There are 5 ways to turn a row about zero (a turn may also mirror it). The second row of each pair is the first, turned, with some noise. The first 45 pairs use one turn. New pairs use 3 turns, one after the other, and a turn may come again.
In the rows, zero is written as 128.
Some pairs, each with its turns in order after it:
[128 150 107 146  85 146 100 133]
[103 125 160 163 140 115 126 160]	(3)

[138  49 104  78 210 122 107  66]
[ 96 173 209  90  68 146 118  54]	(0)

[ 94 127 192 163 145 121  73 137]
[122  90 100  97 186 132  80  97]	(1)

[109 117 157 138 156 131 139 139]
[114 121  99 118 118 147 109 113]	(1)

[138 118 111  60 125 134  80 133]
[100 105 144 120 147  96 194 119]	(1)

[115  83 118 115 173 158 120 114]
[133 114  76 141  95 168 134 134]	(3)

[130 118 161 128 122 111 163 107]
[158 159 135 110 118 126 138 155]	(2)

[152  72 142 110 169 143 210 158]
[188 108 144  90 155 205 148 168]	(2)

[ 56  90 117 160 141 105 141  75]
[103  80 149 172  97 136  58 116]	(1)

[158 111 131 131 130 147  95 196]
[148 164 110 157 141 128  72 160]	(3)

[144 126 137 117  59  78 163 158]
[125  90 152 156 203 112 106 157]	(0)

[138  84 116 135  64 108  96 154]
[186  82 161 140 159 128 102 114]	(0)

[132 114 139 107 153 131 172  93]
[108 152 116 154  87 124 126  95]	(1)

[127 137  91 117 138 109 130 134]
[ 94 140 120 119 113 115 118 117]	(3)

[157 120 113  71 130 162 182  54]
[ 87 190 155 177  77 102 157  92]	(1)

[ 96 101  96 128 184 143 111 130]
[145 176 125 105 108 136 139  77]	(0)

[134  85 189 123 147 129 126 125]
[195 116 119 118 118 159 123 123]	(3)

[118  86  96 127 126 134 184 129]
[161 100 170 102 131 153 103 150]	(2)

[150 111 171 133 109 124  94 172]
[150  94 112 141 131 158  74 131]	(0)

[152 130  85 142 142 137 157 125]
[119 127 130  76 142 108 150 125]	(0)

[127  96 191 115 111  99 195  93]
[186 180 147  82 122 118 151 180]	(2)

[126 153 132 129 148 126 126 134]
[128 125 112 132 140 109 127 113]	(3)

[207  71 107 118 118 129 147 139]
[116 148 106 201 133 169  77 117]	(4)

[ 99 126 131 171 134 125 183 127]
[155  92  88 122 122  88 122 110]	(4)

[112 122 114  84 141 102 104 138]
[ 97 135 146 108  97 159 142 114]	(4)

[109 143 125 125 120 109 132 152]
[129 131 112 148 158 128 132 122]	(0)

[128 183 146 138 100 126 141 129]
[143 166 111 122 145 100 104 157]	(1)

[ 90 138 133 136 137  85 132 121]
[100 165 151 121  99 136 121 137]	(2)

[122 141 119 139 125 141 117 139]
[132 143 123 109 137 120 121 139]	(4)

[ 95 131 126  92 150  76 170 124]
[125 152 125  91  95 119 148  66]	(3)

[116  71 192 151 139 113 120 121]
[139 148 138 148  97 113  50 124]	(0)

[157 118 111 132 129 135 144 116]
[159 110 129 147 132 130 123 142]	(2)

[ 92 163 110 118 114 116 139  95]
[115 128 130 168 127  92 104 157]	(1)

[115 145 168 136 138 114 127 168]
[159 147 119 123  93 117 158 141]	(4)

[104  58  92 194 101 118 142 126]
[178 108 115 111 140 129  56  69]	(4)

[130 144 101 109 200 194 129 155]
[119 172  95  66 106 183 158 117]	(0)

[126 165 121  46 118 127 135 127]
[ 65 140 124 129 132 149 187 124]	(4)

[143 120 169 179 128 110 110 115]
[190 113 155 145 124 123 119 147]	(4)

[116 122 117  94 127 172 127 112]
[138  97 153 118 146 111 154 103]	(2)

[ 96 145 138  97 118 131 126  93]
[103 112 154 114 142 115 165 113]	(4)

[120 145  98 120 141 168 125 138]
[ 96 139 101 163 141 133 136 130]	(3)

[100 106 100 120 160 151 140 157]
[112  88 153 110 133 169 130 118]	(2)

[136 137 125 144  98 139 118  99]
[134 146 163 136 144 115 113 129]	(1)

[ 84 100 156 138  56 142 146 137]
[159 160 189 143 120 149 175 156]	(3)

[120 118 120 127  76 134 147 150]
[140 127 127  93 147 113  85 120]	(2)

New pairs, each followed by its turns in order:
[ 96 108 150 137 172 136 101 171]
[166 175  97 100 133 143 146 104]	(3) (1) (1)

[ 92 148 115 113  88 118 109 112]
[152 137 128  80 158 149 118 120]	(3) (3) (3)

[108 131 198 143 136  62 156 128]
[201 122 125  59 142 138 137 137]	(1) (1) (3)

[108 132 110 147 149 133 130 114]
[112 150 129 127 146 112 146 124]	(2) (1) (2)

[161 109 160 114 145 136 121 125]
[152 132 111 118  90 131 151 135]	(1) (4) (3)

[ 77 133 146 121 113 132 136 116]
[138  97 123 109 118 167 142 116]	(2) (1) (4)

[125  55 122 134 134 127 129 141]
[112 178 149 108 122  96 152 117]	(1) (1) (2)

[135 122 172 106 149 210  98 137]
[116 108 173 193 132 120 156 181]	(0) (2) (2)

[134 127 148 148 126 119  82 154]
[171 128 111 165 125 108 123 133]	(1) (4) (0)

[139 109 205 198 107 144  55 140]
[146  65  68 130  96 134  40 101]	(4) (3) (3)

[129 203 155 112 119  65 130 185]
[105 137  67 168 157  89 169  63]	(4) (3) (3)

[165 111 169 128 127 119 145 139]
[ 99 119 104 147 145  89 116 137]	(1) (1) (0)

[117 132 103 153 124 143 116  86]
[118 108 129 148 136 157  96 156]	(2) (3) (0)

[208 178 151 201  89 176 145 107]
[104 141 153  49  29  92 160 124]	(0) (1) (1)

[195 138  92  91 126 115 147 110]
[143 149 194 139 126 149  76 132]	(3) (3) (1)

[134 210 127 131 136 111 145 140]
[207 128 118 125 145 135 112 152]	(0) (1) (0)

[130 113 128 127 142 131  68 137]
[142 126 162  91 137 136 160 143]	(1) (3) (0)

[155  78 119 116 172 210 138 129]
[163 167  87  96 118 130 129 210]	(1) (0) (1)

[132 112 115 175 145 158 128 140]
[ 91 118 136 126  81 143 117 120]	(4) (2) (2)

[150 126 162 149  97 122 154 138]
[ 96 142 121 110  85 146 127 116]	(4) (3) (4)

[131 130 106 123 180 170 124 109]
[147  96 141 125 154 119  88 168]	(4) (0) (4)

[127 132 132 125 176 157  98 121]
[ 86 108  99 148 145 145 120 117]	(2) (0) (0)

[136 136 106  46  65 123 135 109]
[ 76 186 122 131 162 195 126 116]	(0) (2) (3)

[103 128 138 183 134 152 116 194]
[ 81 108 139 174 127 105 138  69]	(0) (0) (4)

[107 125 103 142 173  92 112 171]
[165 173 157  90 113 107 109 133]	(0) (0) (2)

[126 159 170 111 122 132 117 117]
[113 127 113 154 120 163 111 155]	(0) (0) (4)

[130 141 115 145 149 134 109 131]
[145 136 127 127 126 121 125  96]	(4) (4) (2)

[103 103 130 120 129 126 126 162]
[121 106 119 127 124 101 116 159]	(0) (1) (4)

[115 188 153 180 133 210 140 104]
[ 87 169 160  40 147 171 150 144]	(3) (2) (1)

[190 134 146 162 106 129 128 102]
[112 183 161 146 157 101 108 114]	(0) (4) (1)

[144 145 133 176 157 147  96 111]
[106  68 130 145 127 107 153 134]	(4) (0) (2)

[127 137 154 133 102 186 107 162]
[108 114 176 160 169 110 101 119]	(3) (0) (2)

[128 131 129 150 129  94 142 128]
[127  97 117 149 127 114 126 141]	(4) (4) (3)

[127 147 135 150 178  79 174 140]
[147 169 141 190 161 110 127 105]	(4) (3) (3)

[110 135 124 126 210 124 158 154]
[134 147 140 140 133  87  58  84]	(0) (2) (1)

[150  73 118 184  46 140 103 144]
[129 170 190  80 152 118  52 145]	(2) (1) (0)

[122 152 111 146  97 130 119  97]
[129 127 139 159 127 145 168 111]	(1) (1) (1)

[189 182 146 175 117 154 117 152]
[ 88  91  87 179 127 147 151 177]	(4) (2) (3)

[147 110 153 131 138 123 210 155]
[169 172  90  84 149 155 142 149]	(1) (0) (3)

[141 131 172  99 121 174 172 159]
[ 88 180 151 149 114 147 156  97]	(3) (0) (3)

[111 153 117 122  71 108 131 118]
[130 175 128 103 104 149 125  99]	(4) (2) (1)

[103 173 131  96 113 127  99 143]
[172 115 117 139 156 129 174 121]	(2) (2) (4)

[108 118 207 136 136 149 176 138]
[ 98 133  52 158 139 120  91  93]	(4) (2) (2)

[ 60 125 179 135 193 121 118 109]
[ 77 115 108  54 111 125 175  99]	(2) (4) (3)

[177 160 115 163 172 122 150  61]
[178 107 154 137 133 135 198 182]	(3) (3) (0)

[138 103 191 133 169 141 122 144]
[146 135 147 158  72 144 167 147]	(4) (3) (4)

[129 139 207 110  89 104 128 117]
[135 128 147  83  66 102 152 164]	(1) (0) (2)

[133 136 145 134 167 114 112 130]
[165 145 117 126 118 133 117 148]	(0) (0) (2)

[132 125  92 128 122 120  94 178]
[162 170 127 121  91 124 107 113]	(2) (1) (0)

[129 174 153 132 174 145 105 164]
[126 195 162 132 119 134  97 112]	(3) (4) (4)

[134 125 124 163 117 124 173 119]
[158 127 152  91 144 130 106 131]	(1) (0) (0)

[105 155 147 148 109 135 151 165]
[ 96 130 130 139 113  87 100 114]	(2) (2) (0)

[ 92  96 210 122 118 143 122 188]
[ 80 179  87  66 101 164 110 131]	(0) (1) (0)

[134 168 118 130 105 210 131 163]
[175 106 162 129  95  83 176 101]	(1) (2) (2)

[130 127 135  46  97  88 163  98]
[169 132 145 129  90 167 188  75]	(0) (1) (0)

[142 132 194 133 132  88 107 131]
[109 170 171 141  80 139 122 118]	(2) (3) (2)

[120 121 105  50 162 105 145 138]
[103  99 112 183  92  79 150 127]	(0) (1) (3)

[113  46 129 145 171 156 139 148]
[148 141 141  63  91 171 110  86]	(1) (2) (3)

[146 123 155 132 163 113 142 113]
[127 153  98 124 157 149 122 117]	(4) (3) (2)

[149 126 142 163 174 177  78 132]
[191 135  95 122 155 138 111  76]	(4) (4) (2)

